Every row belongs to one group in each of 3 separate groupings. Each group adds its own fixed numbers to the row, and there is some noise. The rows also spread widely along 10 directions, which tell nothing about the answers.
Some rows, each with its group in each grouping after it:
[ 0.27  0.44 -1.14 -0.95  0.50  0.46 -0.95  0.17  0.36 -1.76 -0.26 -0.03
 -0.35  2.36 -1.71  0.70 -0.53  0.13  2.23 -2.17 -2.12 -0.60]
(1) K_124 rotav
[ 0.56 -0.50 -0.88 -1.56 -1.53  3.36  1.63  1.39  1.11  1.24 -0.57  2.81
  0.78  2.45 -0.59  0.19  0.83  1.02  3.28 -1.83  2.54 -0.21]
(2) K_839 safu
[ 0.53  2.72 -2.57  0.30 -0.68  2.00  0.50 -3.31 -1.72 -1.70 -0.56  0.34
  0.59 -0.56 -0.20 -0.26  1.25 -2.15  0.74  3.10  0.46 -0.60]
(2) K_972 rotav
[-0.40 -1.33 -0.58 -0.17 -0.49  0.04 -1.30 -0.25  2.61 -0.23  0.20  3.61
 -1.03  0.15 -0.79  2.09 -1.98  1.36  1.54 -3.38  1.89  3.21]
(1) K_972 safu
[ 0.48 -1.22 -1.16 -1.01 -0.85  0.82 -0.02 -0.10  2.25  1.16  0.57 -0.95
  2.38  0.79  0.47  0.54  2.29  0.95  1.64  0.30 -0.54 -5.26]
(0) K_839 Ber
[-2.32  2.87 -2.80 -0.22  1.34 -0.51  0.20 -1.58  0.62  0.85 -1.13 -3.03
 -0.61  2.21 -3.20 -1.71  1.57 -0.58  1.12  1.68  0.35  3.12]
(0) K_597 Ber
[ 2.45  0.89 -2.94 -0.15 -1.48 -1.11 -0.27 -1.31 -1.22 -0.86 -0.23  0.35
 -0.27 -2.03 -0.18 -0.98  3.21 -1.00 -0.48  5.18 -0.87  0.11]
(0) K_124 safu
[-0.34 -1.46 -2.93  0.33 -0.21 -1.06 -3.11 -1.85  1.79 -1.59 -0.33  2.04
  0.50  0.02 -1.49  1.33 -1.99  0.93  1.50 -3.08 -0.41  1.05]
(2) K_597 rotav
[-0.25  2.79 -0.33  0.04 -0.11  0.56 -0.29 -1.04 -1.93 -2.24 -0.16 -1.01
  0.63 -0.72  0.93 -0.52  0.24 -2.27 -0.36  1.39 -0.27 -1.68]
(2) K_972 rotav
[-0.15 -0.44  2.60  0.91  1.15 -2.99 -1.18  0.90  0.78 -0.27  0.73 -1.56
  0.17 -2.38  0.90  0.66 -1.60  0.30 -1.03 -1.08  0.92 -0.70]
(2) K_972 safu
[-0.62 -0.71 -0.10  0.50  1.35  0.10  0.03 -1.73  3.22  1.13  0.54 -1.76
  0.73  1.38 -1.99  1.12 -0.72  1.26  2.73 -1.92  1.70 -0.81]
(2) K_972 rotav
[ 2.09  0.72 -0.33 -0.10  0.11  2.05  1.27  0.71 -2.85 -1.43 -1.95  0.08
  0.05  0.86 -1.44 -0.66 -0.92 -0.56  2.37  0.69  0.55  0.06]
(2) K_972 safu
[ 0.52  1.02  0.40 -1.42 -1.23 -0.22  1.36  2.28  0.78  0.99  0.78  1.93
 -1.47  0.14  1.16 -0.91  1.23  0.30 -1.47  1.20  1.76  3.10]
(0) K_597 Ber
[ 1.83 -1.91  0.51 -0.67 -0.36 -3.36 -2.45  1.92  0.87 -1.09  1.37 -0.33
  0.30 -2.67  1.63  0.38 -0.53  1.03 -1.37 -0.88 -1.80 -2.35]
(2) K_597 Ber
[ 2.89  0.18 -4.99 -1.96 -2.37 -0.74 -0.33 -1.04  0.14 -1.60  1.18  2.13
 -1.95 -0.18 -1.27 -0.69  3.47  0.45  1.15  3.60 -1.75  1.36]
(2) K_972 rotav
[-0.64  0.07 -1.66  0.55  0.59 -0.37 -2.29 -0.10 -0.02 -0.77 -1.91 -0.93
  1.13  0.37 -1.90  0.00 -1.64  0.10  2.86 -1.08  1.61  2.02]
(0) K_972 rotav
[ 0.38 -0.81  3.18  3.70  1.80  0.93  2.80 -3.17  2.75  1.85  0.00  1.87
  0.08  1.00 -0.18  2.01 -3.12  1.09 -0.75 -0.89  2.37  1.55]
(0) K_124 rotav
[-3.11  1.71 -1.62 -0.68  0.42 -1.90 -1.38 -1.48  3.01 -0.28  1.62 -0.09
 -1.00  1.71 -0.81  0.08  0.44  0.03 -0.53 -2.28 -0.59  1.61]
(2) K_597 rotav
[-1.13 -0.37 -0.69  0.41  0.01  0.01  0.23  1.29  0.35  1.48 -1.04  0.10
  0.96  2.74 -0.15 -0.48  0.94  0.83 -0.47 -0.88 -1.47 -0.09]
(2) K_972 Ber
[ 0.26  1.25  1.37 -1.67 -0.31  0.32 -0.05  1.76 -0.15 -1.11  0.58 -0.27
 -0.10 -0.49  1.62  0.18 -0.38 -0.48  0.33 -0.35  1.06 -0.92]
(0) K_972 Ber
[ 0.56 -1.18 -0.76 -1.88 -1.17  0.24 -1.17  1.86  2.97  1.09  0.58  0.96
  0.50 -1.26 -0.46  0.50  0.33  1.39  3.17 -2.12  4.51  0.77]
(2) K_597 safu
[-0.17 -0.55 -2.30 -0.53 -0.97 -1.54 -3.15 -0.60  2.27  0.05  0.14  0.27
  0.74 -3.27 -0.30  0.70  0.86  0.25  1.13 -0.13  2.08  1.08]
(1) K_597 safu
[ 0.31  0.22  1.85 -0.54  0.00  0.72  0.82  1.89  0.98  1.22  0.41 -1.74
  1.66 -0.12  1.72 -0.05  1.07  0.02 -0.73 -0.41  0.07 -4.04]
(1) K_597 Ber
[-0.60  2.06  0.54 -1.10  0.30  2.19  0.34  2.16 -0.72  0.49 -1.37 -1.95
  1.47  1.53  0.12 -0.52  0.81 -0.83  1.45 -0.64  0.58 -1.58]
(1) K_124 Ber

New rows. What belongs after each?
[ 0.82 -1.44  1.12  3.33  1.05 -2.93  0.12 -3.66  2.15  0.88  1.15  0.25
  0.27 -3.35  0.84  1.19 -0.77  0.49 -3.36  1.65  0.33 -0.48]
(2) K_597 safu
[ 1.98 -1.14 -0.37  0.58 -0.35 -0.30 -0.07 -1.31 -0.47 -2.60  0.82  1.48
 -0.10  0.92  0.78  1.33 -0.55  0.02 -1.33 -0.25 -5.18 -4.04]
(1) K_972 rotav
[-0.76 -0.57  1.07  2.25  0.37  0.48  1.13 -3.94  2.18  0.22  1.34  2.76
  0.27  0.58  1.95  2.53 -1.33  0.33 -2.81 -1.32 -1.54 -2.57]
(2) K_972 Ber
[-0.53  1.85 -2.76 -1.61 -0.99  1.59 -1.45  1.08 -2.02 -1.53 -2.02  0.07
  1.02  0.71 -0.39 -0.79  0.62 -1.13  2.15  0.31  0.51  0.49]
(0) K_972 Ber
[ 2.57  2.04  1.05 -1.54  0.56  1.82  2.83  2.06 -3.80 -2.89 -0.66 -1.36
 -1.17  2.49 -0.60 -1.30 -0.76 -1.08  0.64  0.43 -3.19 -2.73]
(2) K_597 Ber
[-1.50  0.52  0.52  0.08 -0.08 -1.70 -0.84  0.23  1.12 -0.38  0.52  0.51
 -0.02 -0.10  0.89  0.21 -0.57 -0.24 -1.52 -1.33 -0.15  0.14]
(0) K_597 safu
[-2.20  1.75 -2.01 -1.12 -0.31  0.21 -0.98 -0.43  0.09 -1.20  0.08  1.17
 -0.40  2.15  0.14  0.21  0.37 -0.54 -0.35 -1.66 -1.93 -0.13]
(2) K_972 Ber
[ 3.02 -0.41  1.35  1.29  0.66 -0.12  1.67 -0.18 -0.39  0.12 -0.25 -0.79
 -0.45 -0.79 -0.96 -0.06 -1.00  0.57  0.82  1.96  1.47  0.69]
(2) K_972 rotav
[ 0.89  2.15  1.85 -1.60  0.32 -0.70  1.43  4.38 -2.72 -1.29 -0.49 -1.92
 -1.22  1.14 -0.40 -2.31  0.07 -0.86  0.03  0.13 -0.77  0.39]
(2) K_597 safu
[-0.20  0.46 -1.57  2.89  0.87 -1.43 -2.25 -2.53 -3.16 -3.03 -2.04 -0.61
  1.82 -0.09  0.24  0.03 -1.73 -1.59 -1.86  0.44 -4.46 -2.23]
(2) K_972 rotav
[-2.68  0.82  0.62  1.70  0.48  0.37 -0.14 -1.04  0.28  0.06 -0.90  1.84
  1.06  1.22  0.81  0.53 -1.82 -0.66 -1.77 -2.81 -0.01  0.10]
(2) K_597 safu
[-0.53  1.67  0.50 -3.77  0.33 -0.73 -1.45  2.55  2.39 -0.64  1.58 -2.78
 -1.24 -0.80 -0.88  0.23 -0.02  0.39  3.88 -1.65  3.85  0.97]
(0) K_972 Ber
[-0.71  0.38 -3.21 -0.37 -0.38 -0.59 -2.45 -1.30 -0.22 -2.16 -0.79  0.92
  0.27 -0.22 -1.27  0.26 -0.63 -0.50  1.27 -1.42 -0.88  0.27]
(2) K_597 safu
[ 2.43 -1.42 -0.18  0.47  0.33  0.76  0.27 -0.30 -0.88 -2.43 -0.53  1.77
 -0.60  1.31 -0.46  1.49 -2.02  0.71  0.41 -1.17 -3.59 -1.74]
(1) K_972 Ber
[ 1.50  0.74 -0.75 -1.02 -0.79  2.76  1.44 -0.79 -1.52 -2.30 -0.12  1.16
  0.09  1.40 -0.01  0.47  0.00 -0.83  1.72 -0.05 -1.38 -3.67]
(2) K_972 safu
[ 2.62 -2.65 -1.32  2.39  0.95  1.71  0.76 -4.19  0.31 -2.09 -1.07  1.08
  1.45  1.64 -1.86  1.92 -3.01  0.77  1.76 -0.88 -2.97 -3.96]
(0) K_597 rotav
[ 0.25  0.27  1.09  1.12  0.91 -2.84 -1.41 -0.83 -0.12 -1.09  0.40 -1.75
 -0.01 -2.92  0.50  0.45 -0.89 -0.53 -1.07  0.70  0.32 -0.79]
(2) K_972 safu
[-0.93  1.69 -1.41 -3.09 -0.41  2.18 -0.97  0.57 -0.39 -3.19  0.30  0.13
 -0.05  2.16 -0.80  0.52 -1.10 -0.98  3.46 -4.00 -0.61 -3.03]
(2) K_597 safu
[ 2.33 -2.94 -0.38 -0.87 -0.71 -0.60 -0.23  1.92  1.74  0.47  0.24  0.63
  0.45 -0.10 -0.77  0.28  0.05  1.97  1.82 -1.41  0.15 -1.60]
(2) K_597 safu
[-1.32  2.12 -0.24 -0.52  0.61  2.43 -0.44 -2.52  0.56 -1.80  0.23 -0.59
  0.88  0.01  0.34  1.85 -1.12 -1.39  1.50 -1.47  0.37 -2.99]
(1) K_972 Ber
[ 2.62 -0.86 -1.35 -2.25 -2.36  0.06 -0.90  2.40  0.13 -0.78  0.55  2.48
 -0.34 -0.94  1.00  0.11  1.63  0.82  0.73  0.66 -0.26 -0.13]
(1) K_839 Ber
[-1.38 -0.61 -0.85  1.91  1.16 -0.51 -2.55 -1.65 -0.23 -1.48 -1.66  0.13
  1.43  0.40 -0.30  1.66 -2.60 -0.03 -0.40 -2.50 -2.45 -0.87]
(1) K_972 Ber
[ 0.80  0.30 -2.95 -1.26 -0.43  1.62  1.84 -0.88  1.36  1.05 -0.04  0.54
 -0.80  3.23 -2.71 -0.36  2.08  1.23  2.71  0.62 -0.20  0.69]
(2) K_839 Ber
[-0.65  0.17 -1.04 -2.24  0.11 -0.23 -0.79  0.85  1.40 -1.94  1.03  1.29
 -1.62  2.68 -0.95  0.71 -1.22  0.86  1.20 -4.14 -2.03 -0.12]
(2) K_597 Ber
[ 1.16 -2.32  0.88  3.42  1.25 -0.25  1.20 -3.67  2.05  0.50  0.37  1.39
  0.49  0.92 -0.54  2.12 -2.19  1.54 -0.83 -0.74 -1.30 -1.48]
(2) K_972 rotav
[-0.10  2.27 -0.63 -0.17  0.12  1.77  0.73 -0.50 -2.04 -2.16 -1.16  1.28
 -0.73  1.78 -0.28 -0.07 -0.98 -1.23 -0.66 -0.51 -2.10  0.42]
(1) K_597 Ber
[ 1.88  0.64  0.55  0.91  0.42 -1.02  2.09 -0.10 -0.39  0.57 -0.43 -1.22
 -0.79 -0.78 -0.93 -1.30  0.82 -0.23 -0.62  3.46  0.86  1.23]
(0) K_597 safu
[-0.25  0.14  0.79  2.39  2.51 -1.76  0.94 -4.58  2.90  0.83  1.45 -3.38
  0.03 -0.56 -0.88  1.29  0.08  0.17 -2.02  1.33 -1.79 -2.86]
(1) K_597 Ber
[-1.29 -0.36  2.30 -0.72  0.77 -2.85 -0.65  3.32  2.12  1.54  0.97 -3.00
  0.78  0.15  1.31 -0.68  0.67  0.88 -1.58 -1.27 -0.25 -1.77]
(0) K_597 Ber
[-0.11  0.85 -0.50  0.66  0.67  0.55  1.59  0.73 -0.67  1.35 -2.16 -1.32
  0.31  1.86 -2.24 -1.78  0.45  0.01  1.21  1.36  1.48  2.37]
(0) K_597 safu
[-0.46  0.83  1.43 -2.02 -0.11  1.27  1.68  1.53  2.37 -0.21  1.82  0.99
 -1.28  3.19  0.10  0.50 -0.10  0.48  0.70 -3.10 -0.38 -1.16]
(1) K_597 rotav
[ 0.34  1.14  1.43 -0.25  0.98 -1.80 -0.53 -0.19  1.32 -0.06  1.14 -2.39
 -0.63 -3.26 -0.41  0.33 -0.64 -0.20  1.24  0.61  4.10  1.02]
(2) K_972 safu
[ 2.11 -1.01 -0.71  2.04  2.49 -1.78 -1.91 -2.00  0.51 -0.19 -1.78 -4.21
  1.19 -2.76 -3.00  0.72 -2.01  0.77  3.14  1.47  1.96  0.72]
(0) K_124 Ber
[ 0.46  2.41 -0.67 -1.89 -1.31  1.03  0.09 -0.65  0.14 -2.48  1.73  2.86
 -1.93 -0.43  0.95  0.68 -0.30 -1.12  0.61 -0.28  1.43  1.48]
(2) K_972 rotav
[ 0.89  3.65 -0.36 -3.93 -3.98  3.62  1.53  4.95 -2.12  0.49 -0.12  3.40
 -0.25 -0.78  3.62 -1.86  4.07 -1.77 -0.41  2.91  3.43  1.85]
(1) K_972 Ber
[ 0.96 -2.43 -1.15  0.86  0.58 -1.42 -2.75 -1.39  1.76 -0.92  0.02 -1.40
  2.01 -1.03 -0.82  1.77 -0.72  0.98  1.70 -1.29 -1.60 -3.57]
(1) K_972 rotav
[-0.05  0.82 -1.51  0.66  0.61 -1.59  0.01 -2.71 -0.19 -2.35  0.70  0.23
 -1.28  1.95 -0.85  0.22 -0.05 -0.46 -1.25  1.05 -4.31 -0.79]
(0) K_972 rotav
[ 0.59  0.10  1.42 -0.48  0.00  0.89 -0.05  0.33  3.11  1.25  0.93  0.94
 -0.42 -1.65  0.47  1.71 -0.77  0.92  1.33 -1.28  4.38  1.85]
(1) K_124 Ber
[-2.33  4.43  1.35  0.76  1.11  0.25  1.31 -4.50  1.06 -1.54  2.30 -1.23
 -0.80  0.25  1.03  1.02  0.29 -2.48 -2.03  0.69 -0.87 -2.30]
(1) K_839 rotav
[-1.05  1.38 -2.42 -0.88 -1.25 -0.47 -1.56 -0.02  0.83  0.08  0.24 -0.24
  0.99 -0.21  0.58 -0.46  3.10 -0.77 -0.30  1.49 -0.29 -0.47]
(1) K_972 rotav
[ 2.20 -0.09  0.19  0.30 -0.62  1.44  0.94 -2.93  0.99 -1.56  1.43  1.97
 -0.11 -1.24  0.82  1.88 -0.91 -0.24  0.75  0.63  0.91 -2.37]
(2) K_972 rotav
[-0.54 -1.76 -3.44  0.36 -0.58 -1.55 -2.87 -0.42 -0.02 -1.65 -1.28  2.90
  0.33  1.47 -1.37  0.60 -1.04  1.04  0.88 -2.81 -2.65  1.10]
(2) K_839 safu
[ 0.70  1.43  2.04  1.76  0.24 -0.87 -0.43 -3.35 -1.60 -3.57  1.17  0.06
  0.72 -3.49  2.92  1.76 -1.63 -2.41 -3.02  1.16 -2.46 -5.27]
(1) K_839 safu
[ 0.27 -0.73  0.78  1.45  0.52  1.31  1.13 -1.72  1.12  0.75  0.11 -0.74
  2.29  1.26  0.49  0.93 -0.05  0.19  0.21 -0.40 -0.75 -4.83]
(2) K_972 rotav
[ 0.64 -2.09 -0.56  2.09  0.89 -0.92  0.14 -2.37  1.75  0.57 -0.32  0.74
  0.17  0.19 -1.69  1.26 -1.25  1.40  0.78 -0.49  0.21  0.40]
(2) K_972 safu
[ 0.90 -1.60  0.12  1.00  0.37  0.10  2.36  1.26  0.86  1.90 -0.56  0.07
  0.55  3.98 -1.25 -0.93  0.78  1.69 -0.49 -0.53 -2.42 -1.11]
(2) K_597 rotav
[ 1.18 -0.32 -0.42  0.37  0.66 -1.96 -1.86 -0.49  1.62 -0.62  0.06 -0.46
 -0.78 -1.99 -1.54  0.68 -1.62  0.73  2.06 -0.04  3.07  3.77]
(0) K_124 rotav
[-0.64 -1.05 -2.12  0.15 -0.68 -0.67 -1.85 -0.52  1.67  0.14 -0.43  1.46
  0.81 -0.19 -0.51  0.62  0.44  0.54  0.29 -1.40 -0.25  0.25]
(1) K_597 safu
[-0.84  1.03  0.77  0.47 -0.02  0.99  1.13  1.77 -1.26 -0.63 -1.18  2.11
 -0.27  3.52  0.18 -0.72 -1.66 -0.22 -1.02 -2.56 -1.26  1.45]
(2) K_597 rotav
[ 1.35 -2.74  0.82  1.12  1.06 -0.97  0.08 -0.74  2.27  0.20 -0.07  0.00
  0.08  0.46 -1.66  1.59 -2.10  1.90  2.02 -1.53  0.56 -0.43]
(0) K_972 safu
[-0.90  0.39 -3.87  1.20 -0.80  0.86 -3.83 -1.42 -1.07 -1.02 -3.05  0.75
  2.96 -1.25 -0.51  0.43 -0.40 -1.08  1.76 -0.05  1.08  1.10]
(1) K_972 rotav
[-0.60  2.16  0.99 -0.72 -0.07  0.42  0.56  1.29  0.70  1.19  0.10 -1.08
 -0.24 -0.94  0.63 -0.43  1.18 -0.50 -0.09  1.31  2.92  1.77]
(1) K_972 Ber
[-1.32  2.00 -2.91 -1.20 -1.65  0.05 -2.01  0.24 -0.09 -0.69 -0.25  0.05
  1.45 -0.43  0.91 -0.88  2.74 -1.41 -0.43  0.85 -0.81 -1.01]
(1) K_597 rotav
[ 2.41  0.51  0.47 -0.50  0.11  1.18  2.17 -0.66  0.37 -0.29  0.64  0.15
 -1.26  0.25 -0.78  0.54  0.31  0.40  1.00  1.67  0.13 -0.44]
(1) K_839 Ber
[-0.22  1.35  3.12 -2.14 -1.39  0.50  0.76  4.90 -1.04 -1.19  0.98  3.00
 -1.30  1.01  3.01 -0.05 -0.35 -0.61 -1.67 -2.31 -0.32  0.17]
(1) K_972 safu
[-1.56  0.77 -2.08 -2.77 -1.19  0.94 -2.76  2.07  0.28 -2.08 -0.41  1.56
  0.63  0.86 -0.23  0.31 -0.87 -0.38  2.87 -4.52  0.76 -0.49]
(2) K_597 safu
[ 0.48  0.45 -0.89 -1.51 -2.58  1.78 -1.08  2.24 -1.94 -2.47 -0.54  4.24
  0.42  0.05  2.44  0.54  0.06 -1.05 -0.29 -1.33 -1.44 -1.41]
(1) K_972 safu
[ 1.11 -0.56 -1.48  0.86 -1.25  0.90 -0.57 -1.03  0.53  0.19 -0.77  2.79
  1.20 -0.87  0.17  0.66 -0.40  0.37  1.13  0.04  2.19  1.10]
(2) K_839 rotav
[-2.05  0.51 -1.09  0.28 -1.57  1.35 -0.82 -1.66  2.35  1.95  0.16  1.58
  2.82 -1.16  2.88  1.13  2.17 -0.55 -1.28  0.73  2.13 -2.31]
(0) K_972 Ber
[ 2.72 -0.10 -2.33 -0.49 -0.88 -1.59 -1.03 -2.80  0.74 -2.55  1.83  0.62
 -0.93 -2.81 -0.20  0.62  0.65 -0.25  0.05  2.21 -0.97 -1.17]
(2) K_597 rotav
[ 0.17  3.49  2.31 -2.35  0.51 -0.50  1.52 -0.08  1.52 -1.29  3.02 -1.99
 -2.73 -1.92  0.32  0.03  0.70 -1.34  0.21  0.86  2.45 -0.21]
(1) K_597 safu
[ 0.60 -0.22 -0.67 -2.78 -0.89 -1.62 -0.38  1.99  2.16 -0.68  2.45  1.81
 -2.90  1.30  0.12  0.60  1.39  1.41 -0.38 -1.15 -2.06  1.08]
(1) K_972 Ber
[ 1.15  0.24 -2.20 -1.67 -1.06 -0.54 -1.28  0.38 -0.08 -1.67  0.46  1.77
 -1.27 -0.85 -0.01  0.30  0.40  0.16  0.70  0.28 -0.20  1.49]
(2) K_972 Ber
[ 2.80 -0.81  1.02 -1.41 -0.73  0.79  0.51  2.06  0.12 -1.43  0.47  1.90
 -0.81 -0.34  0.06  0.34 -1.89  0.85  2.12 -1.66  1.89  0.57]
(2) K_597 rotav
[ 0.02  2.57 -0.76 -1.94  0.91 -2.79  0.12  0.87  0.79 -0.95  1.17 -2.11
 -3.64  0.34 -2.33 -1.44  0.61  0.10  0.29  1.58  0.50  4.87]
(0) K_597 Ber
[ 0.06  1.49 -2.03 -3.16 -1.57  1.15 -1.03  1.78  1.22 -0.39  0.75 -0.35
  0.15  0.08 -0.17 -0.39  2.68 -0.33  2.94  0.16  1.76 -0.40]
(1) K_972 rotav
[-0.27  1.66 -1.17 -2.44 -2.18  1.41  0.97  0.49  2.72  1.20  2.00  1.94
 -0.37  0.28  0.98 -0.40  2.78 -0.06  0.71  0.37  3.27  0.76]
(2) K_597 rotav
[-0.40 -0.87 -2.64 -2.08 -1.94 -0.83 -2.97  2.92 -0.05 -0.51 -0.45  0.21
  1.97 -0.16  0.86 -0.62  2.48  0.20  1.28 -1.01 -1.14 -2.83]
(2) K_972 safu
[ 3.01 -3.11 -3.27  0.01 -0.80 -0.11 -1.10 -3.64  2.50 -1.79  0.54  3.01
 -0.57 -1.67 -2.12  2.19 -1.33  1.56  3.05 -0.34  0.45 -0.18]
(0) K_597 safu
[ 0.24 -0.96 -1.51 -1.82 -0.91 -0.73  0.12  0.61  3.13  0.76  1.52  1.15
 -0.87  1.47 -0.21  0.22  1.74  1.58  0.25 -0.68 -0.76 -0.32]
(0) K_597 Ber
[-0.91  0.94 -1.68  0.83 -0.09  2.49  1.88 -1.53  0.04  0.71 -1.50  1.66
  0.42  2.73 -1.48 -0.30  0.19 -0.24  0.85 -0.54  0.55  0.79]
(2) K_597 safu
[-1.45 -0.31  0.39 -0.93  0.04 -2.89  0.11  1.84  3.16  1.50  1.70  0.53
 -1.76  1.61 -0.58 -0.38  0.92  1.61 -1.13 -2.16 -0.10  2.27]
(2) K_597 safu
[ 1.85 -1.04 -0.35 -2.81 -1.46  1.40  0.42  2.38  2.93  0.76  1.44  0.85
  0.14  1.57 -0.02  0.64  2.05  1.42  3.05 -1.46  0.73 -2.10]
(1) K_124 rotav
[ 1.31  0.21 -1.84 -0.58 -0.40 -1.52 -0.17 -4.02  2.14 -2.07  2.78  0.93
 -1.63 -2.03 -0.27  1.42  0.96 -0.22 -0.41  1.18 -1.28 -2.10]
(2) K_597 safu
[ 0.09 -0.30 -2.32  0.36  0.12 -2.32 -2.77 -1.23  1.08 -0.39  0.01 -1.42
  0.95 -1.87 -0.86  0.05  0.56  0.28  0.91  0.85  0.57  0.41]
(2) K_972 rotav
[ 0.21 -0.84  1.60  1.09  0.20 -2.35 -0.95  0.25  1.51  0.44  0.45  0.23
  0.26 -2.58  1.03  0.78 -0.97  0.45 -0.73  0.11  2.20  0.90]
(0) K_972 safu
[-0.10 -2.22 -1.69  1.06  0.88 -3.47 -2.57 -1.02  1.42 -0.07 -0.08 -2.00
  1.52 -0.34 -0.29  0.53  0.50  1.03 -0.79  0.36 -3.54 -2.90]
(0) K_972 Ber
[ 0.28  0.42  1.84 -0.70  0.61 -0.07  2.35  1.22  0.47  0.17  1.03 -2.08
  0.15  2.52  0.86 -0.63  1.13  0.08 -1.39  0.13 -3.26 -4.78]
(0) K_597 Ber
[-0.18  0.44 -0.73 -1.87 -0.37  0.19 -1.02  3.34  0.35 -0.96 -0.65  1.46
 -1.06  3.21 -1.25 -0.19 -0.45  0.72  2.08 -3.28 -0.63  2.86]
(1) K_124 rotav
[-4.11  0.46 -1.64  1.84  0.41  0.23 -3.26 -2.06  1.69  0.54 -2.07  0.46
  3.13 -0.55 -0.02  1.29 -1.37 -0.69  0.14 -3.31  1.52  0.40]
(1) K_597 safu
[-0.53  1.77 -0.85 -0.07 -0.01  0.94  0.00 -1.15 -0.41 -0.80 -0.71 -0.41
  0.35  0.13 -0.63  0.13  0.50 -1.04  1.15  0.40  0.45 -0.52]
(1) K_839 safu
[-1.47  3.12  0.07 -2.24 -0.88  0.66 -1.15  1.27 -0.08 -1.45  0.92 -0.13
  0.29 -0.72  1.54 -0.16  0.45 -1.63  0.97 -0.82  2.47 -0.33]
(2) K_972 rotav
